The same things were measured in two ways. Each way mixes the same 5 hidden numbers, adds some noise and spreads widely along 3 directions of its own, which tell nothing about the thing.
Some things both ways: the first way, then the second way.
[ 14  30 -14 -20 -36 -36 -20  34   8 -10   2 -11 -12 -68  -8  56  12]
[ 53   9  11  62  47  -5  38  40 -10 -10  21  29 -55  13]

[  3 -19 -38 -39 -39   1 -35  15   8  -5  23 -20 -26 -13  -7  20  40]
[ 67   8  -6  15 -13 -24  17  25  13  21  59  11 -53  29]

[-10  14  -3  -8  20  -8   0 -11 -19 -28 -17 -11  38   9  24  -9 -35]
[ -2  -2  43  41  40  12 -19  19 -18  35  18  10 -11   8]

[-17   4  44   7  16 -17  38 -14   1  -4 -23 -11  17 -33   9   0 -42]
[ 33  -1  -5  35  70   3  20  54 -12 -15  16   7 -24  -7]

[-14 -20  21 -20 -16  16  34 -27   3   6  23 -16 -16 -23  -8 -13   4]
[ 50  -9 -26 -21  28 -26   7   9  48  20  36   6 -31   7]

[  1   0   9  -7 -30  -5  14   6  10  -5  10 -17 -19 -39  -7  20   0]
[ 42   0  17  12  57  -1   1  16  21 -10  30  24 -33  14]

[ 24 -21 -46   1 -22  28   7  -2 -33 -10  19   7  12   4 -14  -8  50]
[ 35 -17 -14 -28  29   0 -41 -11  57  47  38  -6 -36 -23]

[ 11  25  18  -7   4   1  20 -20 -23  -5   1 -15  -1 -27  20   0 -26]
[  4 -18   5  25  33  -1  -6 -17  37  61   1   9 -38 -12]

[ 12 -43 -30  27 -33  39 -38 -19 -19   4  30 -36 -39  84   9 -39  59]
[ -8 -12  21 -52 -17   5 -90 -13  42  70  68 -33   5  15]

[ -3 -60 -30  37 -19   6 -30  -5 -11  14  15 -24 -12  63 -15 -26  79]
[  8  -2 -14 -70   7  29 -73  27  33  -5  63 -29   2  -4]

[ 11  48   1 -25   8   9 -49 -39 -40   6  25 -40 -30  39  47 -21 -19]
[ 23   5  54  17   2  33 -65  11 -11  41  71  -8 -33  12]

[-23  -6 -10 -24  -1 -16   1   1   3 -11  -1  -2  27 -19 -12   8   4]
[ 27   4  -3   7  39   6   6  36  11 -19  25  11 -25  15]

[-15  -5  14  12   6 -26   1  -5   0   5  -8 -13  10 -13  -5   4   2]
[-21   0  27  -2  39  19 -15  16   2  -6  -4  20   6   0]

[-14 -25 -19  16  -2 -18   4   8  -1  -7   1   3  31  -3 -29   5  41]
[-12  -4   8  -4  27  -9  -3  24  -7  24   0  14  19  -6]

[ 24   0 -38  -2  -8   7   1   5 -35 -15   2   1  26  -5  -3   3  24]
[ 22  -8  31   8  44  16 -31   4   7  23  28  15 -23 -21]

[-22 -86  -9   8  -7 -29 -15  14  22  28  -9 -29  -7   9 -20   5  64]
[ 15  19 -26 -38 -24  -8  14  41  -1 -22  20  15   8   6]

Other things, the second way, with their names:
j_124: [ 61   7  -5   3  15 -10  -6  46   8 -10  78  -5 -36  43]
j_181: [-34  -8  28 -57 -10  20 -61 -40  36  60   2  13  16 -32]
j_234: [ 25  -9  -7  12  53  -6 -20  66 -22  13  43 -24   3  -5]
j_560: [ 25   9  70  26  34  29 -12 -16  10   4  25  49 -47  16]
j_633: [-40   6  39   4  -4  15 -23   7  -9  27  -1  19   9  12]
j_927: [-27 -13  53   7  32  -8 -19 -31  23  61  -6  28   3   9]
j_747: [-37  10  61 -24  27  52 -62  15 -16 -16  13  19  28  -2]
j_370: [-27   3  74 -12   2  -6 -14 -17 -19  36  -4  49  29  14]
j_777: [ 47  24 -11 -26  -5 -13  41  19  16 -43  10  54 -26  14]
j_634: [-19  -2 -32 -21 -38 -21  -6  33   2  48  15 -19  15  -2]
j_876: [-23   2 -10 -24  22  30 -27  19  26  -8   1  -5  -4  -6]
j_671: [ 18  27  17  -1  -4 -11  28  67 -52 -46  29  31  16  41]
j_403: [-19  10  51 -51  10  43 -72  -1  10 -14  36  13  18  15]
j_253: [-46   8  30 -20  -5  -5  -6  16  -1   9  -3  17  32  41]
j_348: [ 40   8  28  33  66  13   3  43  -5 -38  40  21 -37  36]
j_200: [ 38  16  65 -12  -6   0 -27   5 -14   8  62  33  -9  39]
j_673: [ 39 -20  35   3 105 -11 -13  12  11  12  27  24  -5 -13]
j_522: [ 21 -10 -21  -7  19 -17 -13  22  30  32  37 -14 -18  10]
j_528: [ 16   3   2  -2   3   9 -12   4  28  26  22  10 -35  -2]
j_638: [ 36   2 -17 -47  53  20   2 -28  82 -37 -11  51 -46 -30]
j_120: [ -7   3  65   3  44  52 -59 -16  14  14  15  25 -24 -16]
j_544: [-18   0  -9 -53  11  13 -42  29   3   3  17  -8  33 -17]
j_394: [-37  19  34 -14  -7  37   2 -30  33 -10 -40  60 -15   1]
j_647: [ 15 -17   1  12  60   4 -44  43   6  29  56 -35 -10   4]
j_182: [  6   8 -11 -21  33  36  -8  10  32 -26  -4  22 -26 -27]
j_450: [ -6  -9 -14  20  37 -21  14  55 -33  31  -6  -2  17 -22]
j_332: [ -7   5  21   4  25  47 -39   3  30  -9  21   5 -39   7]
j_741: [ 54  19 -21 -41  -4  14 -11  17  30 -29  40  22 -35 -11]
j_239: [ -5   2  25  -2  20  25 -30   9  14   8  18  13 -11  -2]
j_559: [  5   1  58 -13  59  37 -37 -14  14  -5   7  39 -15 -20]
j_486: [ 41  13  15  19  10   7   8  26 -13  -3  27  29 -35  -1]

Some of these things the first way, each followed by its name:
[-29  11  25  11  18  17  20 -39 -10 -23  -1 -10  29  35  12 -41 -38] -> j_647
[ -3 -41 -15 -29   9  -6  -5 -15 -16  23   7 -18   1  -6   0  -5  35] -> j_741
[ -3 -22  15   0  -3  -3  -1 -13  -1  13   8 -28 -18  -4   3  -5  13] -> j_370
[ -4 -13  31  38   7 -26 -22  -9  -8  28  -9 -39 -24  24  19 -10  10] -> j_747
[-16 -36  37  54   7 -15  -1 -28   0  44  10 -34 -32  27  -7 -25  46] -> j_544
[ 18 -25 -14  23 -38  26  52  13  -6 -29  -2   9  15 -31 -25   6  22] -> j_673
[-10 -17   9  13   9 -23 -25  -4  -2   7 -14 -33  -5  22  16  -2   6] -> j_633
[ 33  12 -27 -29 -36 -15 -29  26  -8  -8  -2 -27 -24 -39  17  37   7] -> j_560
[  1  11  -1   1   1 -17 -18  -8 -16   7   6 -18  -8  -1   7   2  13] -> j_239
[ -7 -23  24  55   2 -25  16   4   3   7 -19 -15   9  -6 -12  -2  19] -> j_450
[ 21 -23   1  -2 -17 -54 -25  30   5  32 -17 -39 -30 -50   8  40  33] -> j_394
[-21 -17  10  38   1  -3  10 -13  -1  -9  -6  -8  13  21 -11 -19  10] -> j_234
[  5 -30   5  -8   2   0   3 -10 -11   4 -12 -28   0   5  22  -5  -3] -> j_528
[-56 -42  15  -6  14 -22  -3  -9  31  -3  -9 -21  19  21  -6 -14  -2] -> j_253
[-28   0 -34 -41  -5 -16   1  17  10 -46 -11   7  53 -19 -10  19 -15] -> j_348
